There are 9 hidden switches. A switch that is on adds its own fixed numbers to the row, and there is some noise. The rows also spread widely along 14 directions, which tell nothing about the answers.
In the rows, zero is written as 128.
Some rows, each with its switches (1 for on, 0 for off) after it:
[134 168 141 171 146  59 145 130 127 115 152 163 157 194  90  72 109 152
 146 157 107  96 137 153  94 109 108 129]
0 0 1 1 1 1 1 0 0
[132 130 161 136  85 115 148  89 127 108 168 124  90 147 162 143  81 168
 164 132 168 158 106 100  85 130 109  90]
1 0 0 1 0 1 1 1 0
[109  87 154 138 115 148 117 103 126 126  98 159 121 149 129 111 100 133
 138 140 105 158 154 119 169 116 121 131]
1 0 0 1 1 0 0 0 0
[112 167 153 154 126  99 131 169 172 127 138 143 137 194  73 123 111 128
 154 118  90 123 141 124 105 115 126 101]
0 1 0 1 0 1 0 1 0
[102 160 172 132 101 133 126 169 176 144  69 165 120 119  90 150 113 153
 166 100 115 139 164 101 173 117  69  91]
1 0 1 1 0 1 1 1 1
[134 208 133 121 121 123 104 202 135 134  68 120 154 123 106 123 162 157
 170 121  93 101 152 101 113 122  72 123]
0 0 0 1 0 1 0 0 1
[164 154 116 163 159  85 187 136 127 137 110 143 143  92 109 108 107 146
 167 150 150 151 137 134 136 105 122 151]
1 1 0 0 0 0 0 0 1
[ 90 120 141 168 143  99 125 121 167 165 122 208 145 176  63  99  99 132
 135 116 104 117 128 145 133 101 132  88]
1 1 0 0 0 1 0 0 0
[109 131 147 145  99 116 147 129 119 116 137 167 131 134 145 119 112 173
 153 147 115 114 140 126 138  87  89 138]
0 1 0 1 0 0 0 0 0
[143 163 155 150 151 103 143 139 158 137 102 122 133 183  81  93 123 102
 171 140 119 165 139 128 115 148 137 121]
1 0 1 1 1 0 1 0 1
[120 153 145  81 127 128 117 129 154 156  88 121 116 112 143 100 138 151
  97 109 136 151 148 116 144 163  90  76]
1 1 1 0 0 0 1 0 1
[107  75 150 133 114  92 164  80  67 195 162 143 118 145 122 128  96 143
 129 121  94 172  98 142  83 125  63 117]
0 0 0 1 1 1 1 0 0
[115 192 147 134 134 106 152  88 169 119 158 162 120 126 160  89 116 183
 146 178 154 128 130 153 110 139 129 101]
0 0 1 0 1 1 1 0 0
[147  94 137 111 116 140 123 140 122 146  73  90 101 146 149 115 143 108
 144 122 131 176 149 105 167 130 124 111]
0 1 1 0 0 0 1 0 1
[117 121 135 157 143  97 151  90 117 148 138 170 131 162 127  81 117 147
 162 172 112 135 127 152 128  95 109 129]
0 0 0 1 1 1 1 0 1
[125 138 157 118 131  95 169 105 164 148 144 147 120 111 103 123  92 139
 108 107 130 165 147 143 146 152 100 122]
0 0 1 1 0 1 1 0 0
[129 166 163 120 132 119 114 155 149 129  71  89 150 113 108 101 133 112
 149 108 115 135 138 120 151 179 120 151]
0 0 0 0 1 0 1 0 1
[ 85 105 171 122 119 144 138 128 139 133 116 117 114 142 125 140 103 131
 129 133  75 158 149 129 175 132 104 128]
0 0 0 0 1 0 1 1 1
[108 141 165 138 125 105 172  78 130 147 153 135 117 113 180  78 116 156
 156 172 148 160 106 159 122 142 120 146]
0 1 1 0 1 0 0 0 1
[161 156 110 128 158 115 176 125 131 129 140 115 116 156 134 111 133 135
 154 188 103 173 158 139 128 104 134 132]
0 0 0 1 0 1 1 0 1
[105  98 152 124 119 104 138  98 129 128 143 168 116 155 140  92 106 157
 105 134 116 126 150 138 162 105  76 105]
1 0 1 1 0 1 1 0 1
[117 121 175 134 104 133 122 110 160 126  89 113 115 132 121 103  88  99
 142 119 142 185 139 113 151 177 126 121]
0 1 1 1 0 1 1 0 0
[111 147 169 111 103 130 141 109 114 148 122 150 133 128 136 104 109 176
 111 156  77 152 159 142 166 140 104 161]
0 0 1 1 0 0 0 0 1
[152  95 156 161  97  95 149  97  91 147 138 148 127 168 107 105  84 132
 166 122 138 171 108 116 111 117 110 144]
1 0 1 0 0 1 0 0 1
[114 137 187 144  70 118 101 133 109 133 102 112 114 162 149 132 112 157
 177 110 142 129 105  93  91 157 102 100]
1 0 1 1 1 0 1 0 0
[109 100 177 138 112 137 138 130 131 193  61 124 105 124 129 129 111 134
 147 129  89 183 153 131 208 140 129 126]
1 0 1 1 0 1 1 1 1
[134 208 137 136 144 121 147 145 130 101 130 120 145 181 101  74 120 130
 157 204  84 170 160 124  81 131  91 127]
1 1 1 1 0 1 1 0 0
[116 116 151  68  99 141  97 147 132 102 142  92 115 189 161 113 164 134
 110 111  86 119 162 104 149 124  79 106]
1 0 0 0 1 0 1 0 0
[169  67 102 138 149 131 117  63 105 115 112 125 106 157 163  85 105 115
 137 157 167 171 125 116 118 119 169 110]
0 0 0 0 1 0 0 0 0

New rows. What belongs after each?
[122 157 100 181 198  77 171 119 116 152 121 170 154 129 111  71 112 157
 150 194 113 130 123 164  92  90 109 112]
1 1 0 0 1 1 0 0 1
[ 84 155 161 116 132 145 153 115 153 180  98 187 130  85 109 132 113 172
 131 141  94 165 156 141 162 135  87 117]
1 0 1 0 1 0 0 0 0
[115 149 157 142 150 118 147 104 166 142  90 150 126 108 111 114  94 143
 141 137 137 158 141 135 149 157 140 110]
1 0 0 1 1 0 1 0 1
[106  69 170 170  96 101 123 113 140 125 120 125 118 145 142 109 100  91
 177  86 189 128  84 121 121 136 120 127]
0 1 1 0 0 0 0 0 0
[129 123 160 121 118 127 110 139 121 108 104  74 127 166 138 114 116 123
 116 130  97 147 149 119 143 170 138 134]
0 0 1 0 1 0 1 0 0
[136 112 190 147 114  81 172  64 156 149 130 158 126 104  95 100  58 124
 135  94 170 180 126 144 164 176 140 162]
0 0 1 1 1 0 1 0 0
[ 68 174 131 164 168 130 119 137 146 119  87 143 142 121 138 107 115 144
 154 185 130 110 115 136  69 138 101  67]
1 1 0 1 0 0 1 0 0
[110 145 138 165 147 149 147 139 122 142  76 123 139 114 108 111 107  97
 187 187 102 197 133 127 114 131 110 145]
0 1 1 0 0 1 0 0 0
[128 124 136 143 139 129 150  65 117 119 152 104 105 153 161  97  89 123
 149 192 137 188 107 135  77 149 149 107]
0 0 0 1 0 1 1 1 0
[180 163 163 110  90 127 135 104 110 167  97 117 121 128 112 104 103 150
 152 122 123 217 144  97 130 175 135 149]
1 0 1 0 1 1 0 0 0
[113 109 140 141 130 124 142 107  78 151 107 129 127 143 129 109  97 139
 132 172  87 174 133 131 113 128  80 124]
0 0 1 1 0 1 1 0 1
[165 125  97 110 170 137 133 102 135  88 119 124 126 144 128  97 107 129
 104 166 122 171 175 119 140 122 145 123]
0 0 0 0 1 0 0 0 0
[137 127 128 130 145 145 119 126 169  97  80 115 113 134 136 109 118  99
 162 143 157 164 150 101 146 132 127  96]
1 0 0 1 0 1 1 0 1
[103 126 146 166 123 116 165  90 144 154 143 179 106 132 129 143  88 166
 165 161 129 151 123 146 124 107 142 102]
0 0 0 1 0 1 1 0 0
[116 170 161 112 121 123 113 149 183 139 120 119 118 171 126 124 148 141
 150 113 123 130 133 124 116 153 141  95]
0 0 1 0 1 0 0 0 1
[129 143 127 150 158 118 152  89 138 106 154 149 138 160 127  98  92 152
 119 190 108 145 145 154 115 128 168 133]
0 0 0 1 0 0 0 0 0
[151 148 134 146 166  68 160 155 151 147 125 119 140 143  92 128 114 147
 108 109 108 123 151 154 140 144 161 131]
0 0 1 0 1 0 0 0 0
[123 198 148 142 146  96 140 106 137 112 127 151 152 147 116  44  95 153
 124 186 115 139 141 148 100 155 105 128]
0 1 1 1 0 1 1 0 1
[ 76 117 168  87  98 145 140 139 186 153 163 141  95 175 126 158 158 119
 152 101  96 145 138 128 137 107  73  90]
0 0 0 1 0 0 1 0 1
[ 83 156 183 144 108 133 148 112 195 147 144 192 103 175 111 118 111 146
 190 147 112 161 137 134 136 101 101  99]
1 0 1 1 1 1 0 1 1
[144 158 187 120  66 125 114 120 146 132  96 128 122 121 125 116 118 147
 190  85 166 149 120  86 139 159 105 133]
1 0 0 0 1 0 1 0 1
[124 126 150 146 104 100 153 134 113 175 145 141 124 152 118 143 132 144
 175 116 113 134 108 134  99 110 113 135]
0 0 0 1 0 0 0 0 0
[105 104 154 141 114 119 110 102 133 140 117 157 133 172 117  74 104 131
 117 140  94 132 145 142 174 126 144 127]
0 1 0 0 0 1 1 0 0
[113 187 146 114 148 144 132 127 172  59 103 136 140 107 136 109  94 169
 113 177 107 133 187 123 167 146 109 127]
0 0 0 1 1 0 1 0 1
[118 200 163 104 111 154 116 155 162 108  94 111 127 135 140 113 121 170
 126 155 100 156 167 105 141 161 121 113]
1 1 1 0 0 0 0 0 1
[110 140 152 130 145  96 163 111 148 147 127 123 113 110 148 105 104 150
 115 143 128 157 140 150 133 154 110 108]
0 1 1 1 1 1 1 0 0
[127 113 147 109 107 147 154 128 121 127 158 110  95 188 159 127 137 133
 156 159  91 184 153 112 125  97 104 124]
1 1 0 1 1 0 0 0 0
[103 137 193 155  69 131 172 124 119 127 141 143 122 125 147 128 103 165
 193 166 105 155 139 130 180 110  85 178]
1 0 1 0 0 1 1 0 1
[154 154 166 122  82 118 139 156 163 157 105 125 109 154 122 134 137 139
 185  92 139 158 139  97 150 125 137 125]
1 1 0 1 0 0 0 0 1
[146 100 128 114 133 134 124 144 156 137  76 119  98 133 116 143 127 105
 152  91 141 173 159  90 157 119 101  84]
1 0 0 1 1 1 1 0 0
[107 221 183 108 100 146 142 159 174 102  93 139 138  83 119 137 100 181
 143 139 102 159 182 106 157 163  80 145]
0 1 1 1 1 0 0 0 0
[116 113 122 108 155 125 142  90 159 128 112 147  93 114 176 109 109 168
  95 154 157 152 150 135 155 124 121  62]
0 1 1 0 1 0 1 0 1
[104 161 164 140 129 133 141 158 134 162  74 115 123 141 109 131 104 149
 134 158  67 178 161 124 148 150 122 106]
1 1 1 1 0 1 1 0 1
[ 79 135 152 149 136 113 141 151 118 132 111 115 140 101 142 127 128 143
 156 141 108  96 111 142 123 123  68 131]
0 0 0 0 0 0 1 1 1
[123 151 125 162 159 100 173 110 166 153 133 181 128 129 130  84 151 121
 200 175 150 130 130 163 139  81 120 129]
1 0 0 1 0 1 1 0 0
[120 122 131 146 134 114 119 165 137  80  90 134 147 109 121 122 123 124
 168 110 146  93 137 103 137  97  57 135]
0 0 0 0 1 0 0 0 1
[143 152 163 141 134 100 181 137 122 166 110 129 134 127  84 124  97 136
 152 140  83 195 165 133 157 141 108 158]
1 0 1 1 1 1 1 0 0
[148 152 162 147  88  72 178 148 138 142 149 129 116 126 161 140 129 195
 168 119 133  99 143 141 183 101 136 159]
0 0 0 1 0 1 1 0 1
[140 146 151 155 119 112  89 119 115 119  85 125 135 203 156  39 123 154
 137 179  96 125 152 135 153 137 173 137]
0 1 1 1 1 1 0 0 1
[107 105 139 140 150 107 124 122 128 161  89 143 132 140 115 103 122 128
 111 128 107 124 139 153 150 135 126 111]
0 0 1 1 0 0 1 0 0
[146 156 147 137 129  81 138 116  87 163  95 123 145 124 135  61 114 164
 123 145 104 143 140 139 142 150 116 149]
1 1 0 1 1 1 1 0 0
[171 145 164 107  72  86 105 109 103 158 124 106 118 154 167  79 122 192
 114  94 134 130 123 112 142 166 159 132]
0 1 0 0 1 1 0 0 1
[ 93 203 151 127 148 104 162 150 174 120 162 150 139 152 112 122 110 180
 102 165  76 123 161 156 109 135 118 110]
0 1 1 1 0 0 0 0 0
[132 168 159 115 101 131 118 139 151 109 101 136 127 142 118 120 125 150
 166 122 122 137 152  98 138 132  93 124]
0 0 0 1 1 0 1 0 1
[148 121 137 152 147  84 147 121 135 121 111 132 132 139  99 108  99 121
 149 117 156 144 127 122 117 132 109 119]
0 0 1 0 1 0 1 0 1
[136 157 121 163 153 109  91 153 137 101  81 112 145 160 108 114 105 137
 146 132 129 113 122 103  77 146 142  87]
0 0 0 0 1 1 0 0 1
[134 142 172 104  66 158 103  93 126 107 105 148 125 123 139 107  98 158
 147 120 141 162 145  86 144 151  99 142]
1 0 0 1 0 0 0 0 0
[145 130 138 124 119 100 211 123 129 139 163 162 113  97 104 161 105 153
 185 118 147 176 135 110 123  77  33 131]
1 0 0 0 1 0 1 0 1
[163 146 108 129 149 110 128 145 142 122  90 134 129 138 100 109 116 129
 143 126 133 154 160 103 131 113 110  94]
0 1 0 0 1 1 1 0 0
[114  88 151 138 116 132 111 108 113 133 124 129 101 218 125 117 102 124
 133 147  94 171 137 112 106 123 116  77]
1 0 1 1 1 1 1 0 0
[132 106 156 149 129  86 126  80 171 111 139 170 133 178  81  64  70  91
 133  98 167 160 123 123 106 144 112 112]
0 1 1 1 1 1 0 0 0
[143 113 136 162 139  99 134 134 105 130  99 105 126 145 120 117 101 130
 153 132 123 143 127 118 125 126 123 117]
1 0 0 0 1 1 1 1 0
[141 108 154 124 120  96 147 128 147 130 132  91  94 127 153 161  90 158
 103  87 148 159 140 112 136 159 136  93]
1 0 1 1 1 1 0 0 0
[116 163 184 135  95 122 136 151 173  89 130 111 137 144 111 122 103 128
 153 127 109 137 158 123 168 154 123 162]
0 0 1 0 0 1 1 0 0
[115 111 145 129 108 111 177 113 131 131 176 133 103 150 139 125 113 126
 172 139 143 171 113 123  93  95  49 107]
0 1 1 0 0 1 1 0 1
[127  96 143 140 136  98 148 116 125 155 126 116 104 147 118 144  85 143
 110 113 105 163 140 130 133 137 134  93]
0 0 0 1 1 1 1 1 0
[126 161 154 141 156  65 172 131 140 141 160  97 130 159 134  89 111 150
 114 150  98 138 136 161 120 151 135 129]
1 1 0 1 1 1 1 0 1
[120 114 151 131 136 167 141 113 177  88 100  94 100 121 140 145  96  97
 171 151 149 196 139 105 148 151 143 115]
0 0 0 0 1 0 1 0 1
[134 150 142 153 159 107 161 120 122 125 104 121 142 106  81 137  50 137
 116 149 102 197 148 126  96 171 117 133]
0 0 1 1 1 1 0 0 0
[ 88 118 165 127  94 159 114  98 139 108 152 146 118 187 123 129  98 129
 150 145 108 161 124 106  90 132 102 106]
1 0 0 1 0 0 0 0 0
[ 91 174 184 125  90 146 105 153 180  59 114 135 128 153 126 128 112 138
 170 130 128 115 154  97 131 139  71 119]
0 0 1 1 1 0 1 0 0
[127  81 156 137 124  81 133 105  98 132 121 110 137 134 114 108  79 122
  91  93 128 135 122 135 127 165 102 135]
0 0 1 1 0 0 1 0 0
[125 132 114 123 148 133 112 135 187 102  91 128 111 130 149 107 130 123
 131 132 158 125 153 117 155 122 144  71]
0 1 0 0 0 1 1 0 0
[146 179 137  62 131 141  98 117 140 127  85 113 128 123 141  79 142 151
  80 132 113 150 173 116 143 182 108 106]
0 0 1 1 0 0 1 0 0
[157 150 151 132 129 113 184  59 139 129 149 165 118 131 112  77  87 131
 165 175 152 204 137 135 126 124 109 147]
0 0 1 1 0 0 1 1 1
[184 126 109 119 137 110 134  99 110  88 137 128 133 156 103  94  86 135
 108 145 127 167 161 107 124 123 124 128]
0 0 0 0 0 1 1 0 0
[138  84 172 105  91 124 163  86 109 131 137 106  89 124 155 123  78 131
 129 119 138 211 141 106 146 143  76 129]
0 1 1 1 1 0 1 1 0
[106 114 137 164 140 132 145  87 107 128  96 151 143  79 110 102  56 122
 149 157 143 187 113 117  99 144  86 129]
1 1 0 0 0 1 0 0 0
[140 125 170 123 110 127 136 119 153 127  92 148 125 165 108  77 104 132
 122 138  98 170 191 126 222 128 138 152]
1 1 1 1 0 0 1 0 1
[131 115 153 116 103 152 106 114 145 106  74 130 109 126 155 107 114 143
 143 135 124 152 171 103 204 128 123 128]
0 0 0 1 1 1 1 0 1
[150 138 156  85  94  90 128 136 116 135 157 112 128 146 119 128 119 164
 101  66 111 124 134 107 117 145  79 128]
0 0 0 0 1 0 0 1 0
[121 150 174 150  92 137 155  73 103 138  99 177 114 101 138  99  49 198
 155 184 127 202 146 110 155 132  97 124]
1 1 1 0 1 1 1 1 1
[149 104 127 139 150  99 166 101 129 163 117 144 114 128 104 125  84 136
 122 122 137 193 137 129 123 131 134 107]
0 1 1 0 1 0 0 0 0
